There are 4 nested groupings, the coarsest first. Each group lies inside one group of the grouping before and may be the whole of it. The rows also spread widely along 17 directions, which tell nothing about the answers.
In the rows, 128 means zero.
Some rows, each with its group in each grouping after it:
[104 101 156 149  76 143 163 104 138 115  85 109 175 126 139 105 130 117
 130 178 120 117  85 159 142 136]	j249 j784 j748 j92
[ 77 108 139  82 122 123 152 102  94  69 158 133 182 141 164 100 133 101
 103 103 115 159 103 176 192 141]	j43 j133 j65 j489
[143  63 128 180 118 185 145 124  93 177  52 142 154  94 152 117 133 147
  89 178 139 129 147 114 107  84]	j249 j130 j447 j96
[119  91 119 115  89 137 153 134 137 145 106 105 152 142 118 127 135 124
 118 177 122 133 104 147 121 141]	j43 j79 j969 j823
[111  95 110 107 162 197 156 122  92 193 136 182 154 168  88 161 167 110
  83 109 102 158 136 123 143  94]	j43 j79 j465 j483
[138 105 120 146 132 149 148 132 123 143 121 147 138 145 176  87 167 120
 126 108 144 135 112  97 130  94]	j249 j130 j256 j914
[125 115 152 191 116 145 116 142 132 128 137 127 139 132 130 129 147 102
 107 110 113 126 140  93 176 129]	j249 j784 j410 j839
[180 167 113 128 101  69 108 146 133 100 169 121 126 133 164 108 125 162
 120 125 123 165 153 113 129 154]	j43 j79 j465 j845
[ 90  95 156 101 112 119 110 142 131 122 132 119 141  99 131 141 147 105
 107 115 129 136 140 124 122 137]	j249 j233 j733 j219
[ 91 119 112 138 146 127 108 132 133 120 131 159 117 125 124 133 126 136
  97  83 142 151 123 121 146  95]	j249 j233 j76 j119
[163 141 176 118 128 126 134 178 128  84  92 100 118 118 145 167 140 139
 104 148 136 136 176 112  97 167]	j249 j130 j6 j44
[168 124 150 139 118 138 148 150 133  90 115 102 129 145  94 133 121 128
 102 184 158  52 114 168 114 186]	j43 j79 j919 j548
[139 120  64 186 118 139  59 138  86 149  94 154 133 132 186 126 126 147
 114 102 121 202 120 102 127  81]	j249 j784 j748 j566
[ 96 118 156  89 129 147  89 102 123 114 113 147 153 134 144 125 154 148
 144  88 164 127 108 148 132 145]	j249 j784 j684 j651
[173 158 180 144 166 134 175 150  89 100  99 139 124 139 154 145 133 144
 151 116 112 138 167 116 130 123]	j249 j784 j684 j149
[158 166 118 155 132 101 135 157 104 129 139 143 142 159 134 136 134 152
 119 129 149 121  87 175 107 142]	j43 j133 j618 j545
[103 124 118 127 156 121 108 117 137  79 123 120 128  98 139 130 125 130
  78 123 132 117 120 118 156 103]	j43 j133 j793 j360
[152 127 151 139 130 132 166 178 133 134 183 183 105 180 131 124 135  85
 133  93  93 133 125  98  91 125]	j43 j79 j969 j432
[114 143  96 125  96 137 103  91 145 127 149 195 127 123  82 118  87 139
  74 119 138 143 128 160 113 107]	j43 j79 j465 j483
[111 140 122 197  67 101  49 130 147 159  91  88 160  87 166 127 165 126
 128 131 149 131  93 113 123 117]	j249 j784 j748 j566
[126 130 115 129 103 104 107 120 116 158 136 122 138 108  98 135 124 110
 133 131 125 127 143 140 130 119]	j43 j133 j793 j360
[161 174  74  95 118 115 180 143 147 123 118 110 107 167  94 119 148 108
 124 139 162 124 123 145 118 115]	j43 j79 j465 j483
[128 138 120 113 152 119 176 129 144 100 166 114 137 150 113 124 157 102
  91 128 107 119 121 116 181 121]	j43 j133 j618 j545
[108 142 141 137 119  97 103 125 118 126 117 128 138 103 117 154 128 117
 135 119 110 137 122 141 125 116]	j249 j784 j410 j839
[175 185 101 124 122  83  86 123 145 129 169 163  94 154 135 114 133 138
 172  82 109 165 142  89 111 114]	j249 j130 j447 j96
[138 132 155 122 144 109 102 115 151 112  71  85 116  88 146 122 154 152
 174 138 165  72 119 102 109 115]	j249 j784 j410 j839
[149 125  80 104 115 108  88  88 145 145 126 107 126  92 124  96 148 154
 116 124 160 141 176  92 162 102]	j249 j130 j256 j914
[134 100 141 125 135 132 149 142 102 128 124 160 135 145 119 132 116 151
 124 129 135 125 120 155 118 137]	j249 j784 j748 j92
[ 73 131 119  96 157 145 124 124 166 125 139 155 106 149 122 130 157 129
 121  48 151 156 130  92 159  87]	j43 j79 j969 j432
[143 125 143 126 121 107  92 130 134  99 121 104 127 122 144 124 140 130
 151 128 131 112 124 115 133 151]	j249 j784 j684 j651
[111 112 136 156 136 162 224 117 134  50 117 144 158 114 148  95 132  65
  20 169 104 100  95 138 158  82]	j249 j784 j684 j149
[137 141 145  97 141 111 110 116 115  96 121 136 146 130 167 122 138 159
 141 129 134 121  93 148 100 140]	j43 j79 j465 j845
[101 123 135 136 144  81 176 137 102 184 103  86 165 123 132 137 179 121
 176 138 132 105  68 163 137  98]	j43 j79 j465 j483
[ 99 162 126 120  95 126 178 153 187 122 148 151  96 162  62 139 136  60
 117  93 129 132 125 122 121 106]	j249 j784 j748 j566
[111  89 121 169 100 130  90 180 144 143  66  98 122 120 168 139 144 171
 122 129 176 156 119 105 113 132]	j249 j784 j684 j651
[160 180 144 110 153 109  80 109 129 150 167 145 112 123 128 128 166 125
 171  57 124 129 180  70 137 111]	j43 j79 j465 j845
[148 126 138 136 134 129 143 150 124  99 156 145 101 142  94 124 116  92
 119  99 130 106 162 117 152 135]	j249 j784 j748 j566
[ 83 130  90 108 103  96  99 143 161 142 133 158 110 124 113 142 126 122
 110 103 133 169  96 133  80  94]	j249 j233 j733 j219
[135 125 140 157 118 115  97 170 104 153 151 155 128 137 132 140 143 127
 119  84 153 140 137 136 114 144]	j249 j130 j256 j914
[139 145 142 137 138  93 111 152 145 109 168 139 108 135 114 132 119 160
 119  97 148 117 144 122 139 150]	j43 j133 j65 j489

New rows. What belongs after each?
[160 194  94 122 114  99 157 144  90  91 120 127 159 153 148 149 140 127
  85 143 112 189 119 177 131 132]	j249 j784 j684 j149
[142 122  64 118 148 134 163 162 137 163 110 154  92 168 106 131 144 147
 119 112 157 156 124 111 110  81]	j249 j784 j684 j149
[104 123 137  73 139  82 170 140 136 129 128  83 159 109 172 114 193 148
 119 121 160 135 112 130 139 119]	j43 j79 j465 j483
[137 100 140 118 106 161 122 117 131 117 106 158 129 140 144  94 123 137
 135 122 165 120 129 132 107 136]	j249 j130 j6 j44
[157 129 148  99 127  96 131 159  89 160 147 123 117 122 114 143 148  94
 171  97 119 140 188 113 113 133]	j249 j233 j76 j119
[ 94 129 160 104 148 166 166  84 132 152 143 193 158 154  85 123 153 126
 120 100 138 104  97 163 133 110]	j249 j233 j733 j219
[ 97 141 151 101 134 169 115  84 190 108  76 155 138  97 148 128 164 148
  84 131 146 124 109  93  87  83]	j249 j130 j6 j44
[126 179 131 126 170 119  90 132 136  91 133 160  96 139 131 148 136 109
 140  77 123 111  99 112  98  99]	j43 j79 j465 j845
[143 161 133 116 151 104 209 146 129 135 148  96 118 164  84 120 167  73
 170 109 144  79 123 140 167 118]	j43 j133 j618 j545
[167 124 158  97 120  99 175 128  77 137 137 135 140 136 130 120 111  98
 197 153  80 123 139 151  93 133]	j43 j133 j793 j360
[ 84 127 149 111  95 126 157 112 149 133 104 149 121  99 107 128 112  95
 137 113 109 164 157 119 113  80]	j249 j233 j76 j119
[144 143 136  61 175  88 127 151 138 111 135 121  81 139 107 143 143 150
 177  88 157 112 151 114 109 135]	j249 j233 j733 j219
[ 88 133 132 152  98 123 118 138 150 164  90 115 140 101 122 155 144 139
 109 127 135 163 133 117 121  98]	j43 j79 j465 j845
[ 85 134 143  92 101 136  86 105 149 121 133  90 149 114 114 134 171  94
 123  90 145 137 156 111 183 143]	j43 j79 j465 j845
[153  99 108 127 150 141 160 111 121  98 154 183 138 163 136  97 116 141
  94 151  99 120  86 132 129 115]	j249 j784 j410 j839
[133 128 110 126 126 108  72 105  71 152 183 198 127 143 134 117 107  91
 178  63  66 183 141 121 128  98]	j249 j233 j733 j219
[163 116 117 161 105 132 181 145 106 102 118 174 146 163 129 114  92 130
  87 192 115 119  70 192  80 138]	j249 j130 j6 j44
[146 118 106 102 181 103  97 103 112 104 161 122 130 130 135 119 154 137
 132 110 108 113 123 101 182 122]	j249 j784 j684 j149
[145 105 182 134 130 160 172 139 138  99  87 132 136 139 131 130 125 148
 119 175 131  93 115 138  96 152]	j249 j233 j733 j219
[204 148  98  52 167 121 188 121  87  64 158 158 108 208  98 110 108 123
 159 139 114 113 124 170 133 158]	j249 j784 j410 j839
[105 148 143 146 123  82  97 123 156  77 132 124 108 117 139 134  90 140
 153 115  90 149 117 113 141 120]	j43 j133 j65 j489
[162 106 101 107 147 133 204 135 116 133 138 140 125 133 136  79 141 138
  93 130 166 116 157 118 143  95]	j43 j79 j465 j845
[130 137 171 103 111 172 102 115 112 115 115 134 145 147 131 138 154  97
 148  99 124 143 159 119 137 156]	j249 j233 j76 j119
[151  55 130 152 130 148 144 134 102 153 119 123 142 167 178  86 145 151
 182 128 108 153 128  84 174 130]	j249 j784 j684 j651
[146 127 154 128 122 131 101 118 156 116 148 175 123 106 148 118 122 166
  93 118 113 150 163  82  99 121]	j249 j233 j733 j219
[137 125 106 119 156 100  86 147 140 101  90  71 125 125 187 131 176 179
 130 122 163 145 116  91 151 133]	j249 j130 j6 j44
[116 149  96 125 134 156 113  84 137 136  67 107 151 109 139 123 168 136
 107 140 157 121 109 121 140  80]	j43 j79 j465 j845
[121 148 142 104 161 101 131 117 111 152 139 163 116 126 124 138 138 106
 184  89  95 126 113 120  93  79]	j43 j79 j465 j483
[100 133 122 126 146  84 102 147 102 133 125  70 125 112 103 170 146 104
 151  99 116 143 154 125 191 126]	j43 j79 j465 j845
[132 105  99 108 127 139 115 126 117  90 137 167  99 148  96 119  77 110
 118 128 128 115 118 156 106 129]	j43 j79 j919 j548
[102 135 130  72 155 113 140 103 156  81  94 122 113 117 156 124 124 156
 150 122 114 156 122 103 124  90]	j43 j133 j65 j489
[150 173 134 126 169 102 126 124 162  65 132 129 104 139 140 125 126 181
 121 119 137 113 115 110 141 127]	j43 j79 j465 j845
[102 115 170 175 127 141  87 163  93 167  74 109 162 112 148 212 149 120
 129 152  67 164 113 117  97 127]	j43 j133 j793 j360
[ 93  77 108 116  96  70 126 193 182 107 113  74  83 117 115 133 101 159
 127 146 164 136 120 120 118 149]	j43 j79 j465 j845
[ 70  98  96 115  73  73 103 142 148 120 152 116 117 126 116 100  98 112
 146  98 160 146 103 161 146 133]	j43 j133 j65 j489
[117 136 114 133 132  93 142 137 176 113 149 120 118 132 115 126 143 167
  89 116 143 150 133 108 172 123]	j249 j130 j256 j914
[ 84  93 108  95  81 125 135 134 125 178 121 151 139 169 102 140 129 123
 171 113 112 195 105 151 119 125]	j249 j784 j410 j839
[170 114 136 128 148 123 144 126  81 135 164 182 123 151 119 105 118  98
 164 108 108  99 125 138 112 119]	j249 j784 j684 j651
[107 134  90 132 115 100 116 141 191 102 123 113 114 131 148 121 135 174
  87 132 142 162 100  99 136 112]	j43 j79 j465 j845
[166 129 134 194 111 190  94 167 107 136  94 175 121 178 158 148 122 167
 108 109 133 190 156 104 113 145]	j249 j130 j447 j96
[140 127 125 138 154 120 167  92  77 135 170 200 153 142 126 102  99 144
 122 112  91 146 122 163 150  94]	j43 j79 j919 j548
[135 127 128  91 159  70 136 131 140 150 172  75 110 143 120 104 181 125
 209  74 142 109 152  81 200 129]	j43 j79 j465 j845
[135 119 133 131  92 107 139 153 119 107 107  98 152 151 122 151 128 121
 123 185 108 134  85 175 113 174]	j249 j130 j256 j914
[190 132 104 162 138 104 174 145 109 110 127 160 129 148 151 105 103 166
 104 179 114 124  95 149  88 116]	j249 j233 j733 j219
[112  91 146 142 132 115 188 137 129 175 129 108 165 122 158 112 170 153
 125 139 118 146 123 105 162 102]	j43 j133 j618 j545
[136 106 142 114 127 149 122 153 123 144 103 119 113 159 120 146 134 150
 167 115 140 144 154 112 128 150]	j43 j79 j969 j432
[113 118 124 118 108  80  56 124 159 149 193 172 113 117 115 117 115 152
 137  84 133 126 114 117 101 132]	j43 j79 j969 j432
[115  96 133 156 151 152 130 164 156 140 136 156 112 147 128 141 138 157
  88 114 134 130 116  91 123 116]	j43 j133 j618 j545
[130 153 132 147 132 143  81 137  96  80 124 157 121 173  91 166  86 126
 128 116 127 118  98 190 128 172]	j43 j79 j465 j845
[132 113  76  85 159 119 131 138 132  70 146  86 109 155 109 112 150  85
 104 127 154  83 104 131 177 139]	j43 j79 j465 j845
[162 168 139 154 137  97  99 114 102 126 104 124 141  98 162 126 143 150
 148 123 134 126 134 127 117 110]	j249 j130 j256 j914
[132 114 127 109 119 132  86 101 122  92 138 175 115 129 147 113  81 129
 144 120  81 159 135 110 105 117]	j43 j133 j65 j489
[121 135 129 119 170  64 135 180 119 135 106  39 119 118 147 142 188 160
 164  94 198 107 133 122 176 135]	j43 j79 j465 j845
[140 139 149 118  69 150 148 120 132 136 112 139 146 141 150  98 136  92
 157 130 130 144 137 126  94 126]	j43 j133 j793 j360
[175 178  74 164 117  88 110 222 119  96 149 126  88 179 145 149 142  89
 106  96 140 160 114 120 100 139]	j249 j784 j410 j839
[123 114 125 181 143 100  97 120  66 108 177 165 151 138 131 135  96  67
 130 129  37 118  66 161 143 117]	j43 j79 j465 j483
[125 113  86  94 127 116 110 110 100 122 104 141 145 128 155 128 110 178
 120 142 121 182 115 153 119 113]	j43 j79 j969 j432
[ 83 114 135 119 126 151 112 130 152 124 138 151 130 156 130 134 148 113
 121  90 123 145  97 116 134 121]	j43 j79 j919 j548
[113 138 148 179 144 101 147 173 137  87  76  96 121 101 133 166 111 173
  81 156 153 117 113 153 123 126]	j43 j79 j919 j548
[164 111 154 195 121 160 145  99 102 157 154 203 145 106 127 101 112  94
  99 130  69 122 163  91 125  78]	j249 j784 j684 j651
[146 134 126 137 126 168 109 120 136  99 122 173 127 155 174  98 148  89
 122 117 116 119  84 101  79 104]	j249 j233 j733 j219
[137  84 125 148 110 124 154 124 113 137 155 143 133 139 103  87 129  54
 140 144 120  63  89 150 127 121]	j249 j130 j447 j96
[144 170 106 126 108 105  90 147 181  97 139 141  99 127 158 120 134 158
  94 105 148 161 137  84  95 118]	j43 j79 j465 j845
[ 96 142  93 138 137 115 115 171 148  92 170  89 111 163 122 133 170  58
  93  65 140 139 125  97 209 128]	j43 j133 j65 j489
[137 176 122  97 172 169  99 135 163  53 128 181  74 166  97 161 115 128
  85  89 139 120 130 109  98 125]	j43 j79 j465 j845
[123 112 103  83 153 130 116  98 137 113 124 116 111 178 112 117 127 132
 203 121 109 125  97 116 162 129]	j43 j133 j793 j360
[ 64 108 124 165 130  80  69 154 102 165 131 145 130 124 120 168 108 164
 155  78 125 171  94 159 139 118]	j43 j79 j465 j845
[ 90 131 125 122  99 153 155  99 190  86  99 129 154 129 139 107 143 108
  71 175 130 104  52 139 106 106]	j43 j133 j65 j489
[202 162  46 124  92  86 118 148  82 150 135 129 136 176 122 114 132 110
 149 165 139 131  81 189  74 144]	j249 j233 j733 j219
[109 105 186 150 144  98 193 136  97 147 173 146 168 136 127 128 137 129
 135 119  87 125 114 151 168 132]	j43 j79 j465 j845
[ 85 160 130  92 165 125  73 125 125  84 146 139 112 149 123 144 160 109
 144  20 164 139 130 124 181 127]	j249 j784 j410 j839
[101 153 139 113 102 117 174 117 147 136 133 127 157  98 102 107 156 128
  70 112 201 105 144 168 148 115]	j43 j79 j465 j845
[168 133  99 161  97  90 151 158  83 115 140 116 122 120  94 135  90  94
  96 153 107 153 183 157 157 135]	j249 j130 j447 j96
[183 154 119 109  99  78 159 169 140 125 110  60 117 138 133 127 144 153
 155 164 153 133 156 127 119 161]	j43 j79 j969 j823
[119  95 107  94 119  85 135 101 148  95 142 122 101 101 114  97  80 122
 146 143  95 131 144 112 144 102]	j43 j79 j969 j432
[177  87 122 139 131 173 143 126  94 149 145 170 136 148 109 105 129 105
 100 146 123  97 146 125 118 130]	j249 j233 j733 j219
[152 167 183 126 140 148  80 112 132  57  87 107 127 119 138 155 131 114
 143 151 114  75 113 127  99 161]	j43 j79 j465 j483
[116 147 160 140 132 130 196 155 135  99  79  94 128 142 105 172 132  81
 132 172  88 111  99 146 115 119]	j43 j79 j969 j432
[118 122 127 106 155  83  99 133 136 130 165 139 109 129 127 122 145 147
 159  68 140 131 131 105 149 121]	j249 j784 j684 j651
[133 130 104 115  98 130 132 128 156  91 142 137 145 157 165  97 154 119
  92 133 128 151  91 117 129 132]	j249 j784 j410 j839
